The groups are shells around one centre, one inside the other: the same stretched ball of 6 dimensions in 7 sizes.
Some rows, each with its group after it:
[-0.65  0.65 -1.42 -1.43  1.06  2.28 -1.38 -2.53] => fefo
[-0.05 -0.67 -2.94 -2.87  0.50  2.05 -4.68 -0.74] => zato
[ 0.00 -1.50 -2.69 -1.80  0.73  3.95 -3.94 -1.47] => fus
[-0.71 -3.17 -1.31 -2.43  0.43  1.21 -5.48 -2.34] => fefo
[-0.29 -2.62  0.84 -2.80  1.23  0.05 -6.53 -0.59] => mulam
[ 0.86 -2.03 -1.21 -1.46  0.74  0.09 -5.72 -1.16] => zato
[ 0.53  0.54  0.24  0.75  0.86  2.49 -0.82 -3.11] => rupob
[-3.73 -2.19  1.19 -4.71  1.45  2.51 -3.58 -2.55] => nurev
[-0.05 -2.25 -1.31 -0.83  0.71  2.19 -3.66 -2.89] => zato
[-0.47 -1.50 -1.65 -2.77 -0.69  2.83 -4.89 -1.69] => dedu
[-2.37 -0.61  0.79 -3.27  1.84 -0.11 -2.66 -2.61] => rupob
[-1.29 -0.06  2.00 -3.96 -0.16 -0.93 -5.12 -0.96] => mulam
[-0.64 -1.71 -0.67 -2.00 -0.61  0.90 -4.24 -3.01] => zato
[-1.47 -2.19 -3.33 -4.85 -0.88  1.32 -6.35 -1.48] => rupob
[-1.81 -2.10  0.63 -4.72  1.01  1.38 -6.23 -0.32] => dedu
[ 0.36  0.29 -2.65 -1.16  0.21  1.75 -2.61 -2.23] => nurev
[ 2.78 -0.37 -0.87  1.15  1.49  0.37 -4.01 -0.81] => rupob
[-2.27 -2.47 -0.41 -6.01  0.71  1.99 -7.16  0.25] => fus
[ 0.18  0.60 -1.65 -2.86 -0.11  1.97 -4.41 -0.27] => mulam
[-3.86 -1.68 -2.11 -4.70  0.81  3.96 -2.28 -3.49] => mulam
[-2.67 -2.81  0.16 -4.27  0.22  1.34 -4.97 -2.70] => fefo
[-2.46 -1.50 -1.12 -5.02 -0.94  2.00 -5.02 -2.06] => fefo
[-2.70 -2.31  1.60 -4.79  0.64  2.54 -5.35 -1.26] => mulam
[-1.04 -1.65 -1.77 -4.04  1.91  3.12 -5.43  0.29] => fus
[-0.39 -0.76  0.50 -1.73  2.83  0.12 -3.50 -1.12] => nurev
[-2.59 -0.80 -2.73 -5.55  2.51  3.56 -4.18  0.08] => mulam
[-0.96 -2.76 -2.00 -2.77  2.35  2.21 -4.78 -1.30] => dedu
[-3.23 -0.05  1.74 -4.46  0.53  3.15 -2.56 -2.08] => rupob
[-1.38 -2.16  0.34 -4.12 -0.46  1.57 -6.23 -1.14] => fefo
[-4.37 -1.50  0.19 -5.05  1.27  3.22 -2.32 -3.20] => fus
[-0.16 -2.17  0.93 -0.96  1.39  0.51 -4.11 -2.37] => dedu
[-4.48 -2.20  1.21 -6.43  0.15  3.09 -4.68 -2.10] => mulam
[-0.55 -1.62 -2.08 -1.94 -0.07  3.01 -3.72 -2.57] => zato
[ 1.17 -1.37  0.00 -0.47 -0.75  0.85 -4.84 -2.07] => fus
[ 0.04 -1.74  0.87 -1.00 -0.22  1.10 -4.26 -2.62] => dedu
[-1.69 -1.91  1.27 -3.52  0.00  1.77 -5.00 -1.80] => fefo
[-2.57 -0.42  0.80 -4.30  0.03  3.12 -3.45 -1.78] => nurev
[-3.17 -1.21 -0.50 -3.71  3.16  3.30 -1.83 -2.27] => fus
[-0.19  1.17 -1.77 -0.91  0.35  2.32 -1.04 -2.82] => rupob
[-1.01 -1.43 -0.17 -1.98  2.88  1.63 -3.15 -1.62] => fefo
[-0.61 -0.02 -1.28 -0.54  1.21  2.84 -0.80 -3.41] => dedu
[-0.27 -1.08 -2.38 -1.48  0.33  3.05 -3.05 -2.52] => zato
[-0.61 -1.03 -2.16 -2.40 -0.41  0.92 -3.95 -2.65] => dedu
[-0.48 -2.72  0.25 -3.10 -0.62 -0.31 -6.82 -1.61] => nurev
[-1.88 -1.53 -1.56 -3.45  0.35  1.25 -3.81 -2.74] => zato
[ 0.13 -1.21 -2.02 -1.02  2.58  3.25 -2.97 -1.31] => nurev
[-1.11 -2.11 -3.29 -4.20  0.46  3.60 -5.66 -0.64] => nurev
[-1.77 -2.50 -0.16 -2.08  0.75  1.06 -3.25 -3.88] => fus
[-0.12  1.12 -0.60 -1.63  1.83  3.00 -2.06 -0.75] => rupob

New rows. What belongs after each?
[-3.26 -2.49 -0.42 -6.33  0.04  1.75 -6.28 -1.17] => fefo
[ 1.42  0.72  0.74  0.06  1.16  0.00 -3.03 -1.22] => nurev
[-0.38 -2.43  0.32 -1.82 -0.30 -0.09 -5.15 -2.76] => dedu
[-3.86 -2.35  1.39 -5.28  0.80  3.46 -4.22 -2.16] => mulam
[ 1.72 -2.25 -1.62  0.02  0.27 -0.03 -5.28 -2.04] => fus
[-1.40  0.80 -1.04 -3.36 -0.81  2.15 -2.84 -2.12] => rupob
[-0.68 -2.68  0.42 -1.32  1.00  0.06 -4.16 -3.16] => fus
[-3.78 -1.98  0.06 -5.80  1.63  2.92 -4.37 -1.40] => fefo
[-2.88 -0.55  1.12 -3.15  2.12  1.55 -1.65 -2.92] => fus
[-2.10 -2.37 -2.77 -3.60  0.04  3.28 -3.91 -2.98] => dedu
[-0.31  0.12 -1.70 -2.97  3.06  0.73 -3.97  0.34] => rupob
[-1.97 -2.52 -0.33 -2.30  1.11  4.62 -2.89 -3.03] => rupob
[ 0.69  0.09 -3.44 -1.24  1.29  2.26 -2.99 -1.23] => nurev
[-0.39 -2.99 -0.52 -1.67 -0.64 -0.05 -5.21 -3.36] => rupob
[ 0.09  0.69 -0.25 -1.67  1.72 -0.73 -3.09 -1.19] => nurev
[-0.52 -0.08  1.88 -2.09 -0.55  1.42 -3.80 -1.79] => rupob
[-1.88 -1.44 -1.21 -4.07  0.72  4.02 -4.30 -1.14] => fefo
[-0.39  1.62 -0.95 -2.23  0.63  0.75 -2.29 -1.46] => mulam
[-2.69 -0.66 -0.49 -3.62  0.71  4.54 -2.16 -2.53] => nurev
[-2.51 -2.05 -3.65 -4.57  1.98  3.75 -3.87 -1.56] => nurev
[-0.83 -1.36 -2.46 -4.18 -1.71  1.52 -6.07 -1.43] => rupob
[ 1.70 -0.25 -0.07 -0.23  0.34  0.88 -4.34 -0.95] => fus
[-0.70 -2.70 -3.75 -3.28  0.07  3.69 -5.49 -1.49] => mulam
[-0.65 -1.60 -1.51 -2.30 -0.54  2.93 -4.16 -2.39] => fefo
[-2.56 -2.39 -0.81 -3.76  2.24  3.67 -3.59 -1.88] => fefo
[ 0.04 -0.08  0.74 -0.31  0.87  1.26 -2.05 -2.76] => zato
[-0.42 -2.50 -1.80 -2.91  1.61  0.34 -5.79 -1.01] => dedu
[ 0.93 -0.98 -1.20 -0.63 -0.54  0.95 -4.14 -2.37] => fefo
[-2.21 -1.52 -1.68 -2.39 -0.22  3.94 -1.89 -4.23] => rupob
[-1.79  0.52 -1.85 -4.01  0.56  3.69 -2.85 -1.15] => fus
[-1.63 -0.02 -1.76 -1.75  3.26  3.08 -0.48 -2.55] => mulam
[-1.49 -0.93 -2.73 -5.25  0.75  0.28 -5.88 -0.20] => rupob
[ 1.16  1.37 -1.43 -0.20  1.88  0.70 -1.94 -1.23] => fus
[-2.44 -2.06 -2.30 -4.47  1.50  1.85 -4.33 -1.88] => fefo
[-4.34 -2.57 -1.35 -6.86  2.39  4.03 -4.85 -0.74] => rupob
[ 0.24 -1.03 -1.50 -0.37  1.63  0.57 -2.59 -2.82] => fefo
[-2.20 -0.98 -0.76 -4.94  1.05  3.93 -4.63 -0.28] => fus
[ 2.53  0.22 -1.73 -0.06 -0.18  0.03 -4.73 -0.71] => rupob
[-1.20 -0.63 -1.26 -1.10  1.39  2.77 -1.10 -3.59] => fefo
[-2.27  1.28 -0.34 -4.39  1.02  1.12 -2.56 -1.27] => rupob
[ 1.02 -1.84 -1.93  0.32  1.79  2.25 -3.24 -2.26] => nurev
[-1.70 -1.12  0.57 -4.71 -1.65 -0.42 -6.07 -1.70] => rupob
[-2.36 -2.13 -0.67 -3.40 -0.98  2.64 -3.75 -3.69] => fus
[ 0.22 -0.58 -0.05  0.39  1.40  1.06 -1.62 -3.37] => fefo
[ 1.78  0.06 -0.62 -0.69  2.26 -0.99 -4.62  0.16] => rupob
[-0.42  0.05 -1.06 -0.49  3.09  2.35 -0.84 -2.34] => nurev
[-0.20  0.05 -1.64  0.16  2.45  2.50 -0.30 -3.22] => fus
[-2.88 -2.59 -2.35 -4.94  1.26  5.13 -4.43 -1.45] => fus
[-1.77 -0.68 -2.34 -2.44  1.05  3.47 -1.73 -3.08] => fefo
[ 1.81 -1.32 -3.59 -0.18  1.52  1.58 -4.31 -1.08] => mulam
[ 0.78 -1.10 -1.41 -1.50  2.58  2.06 -4.60  0.13] => rupob
[ 1.69  0.35 -1.27 -0.71 -0.55 -0.88 -4.47 -1.39] => mulam
[ 0.25 -1.60 -3.16 -3.59 -0.93  1.53 -6.82 -0.36] => rupob
[ 0.26  1.08  1.40 -0.35  0.23 -0.16 -1.90 -2.69] => mulam
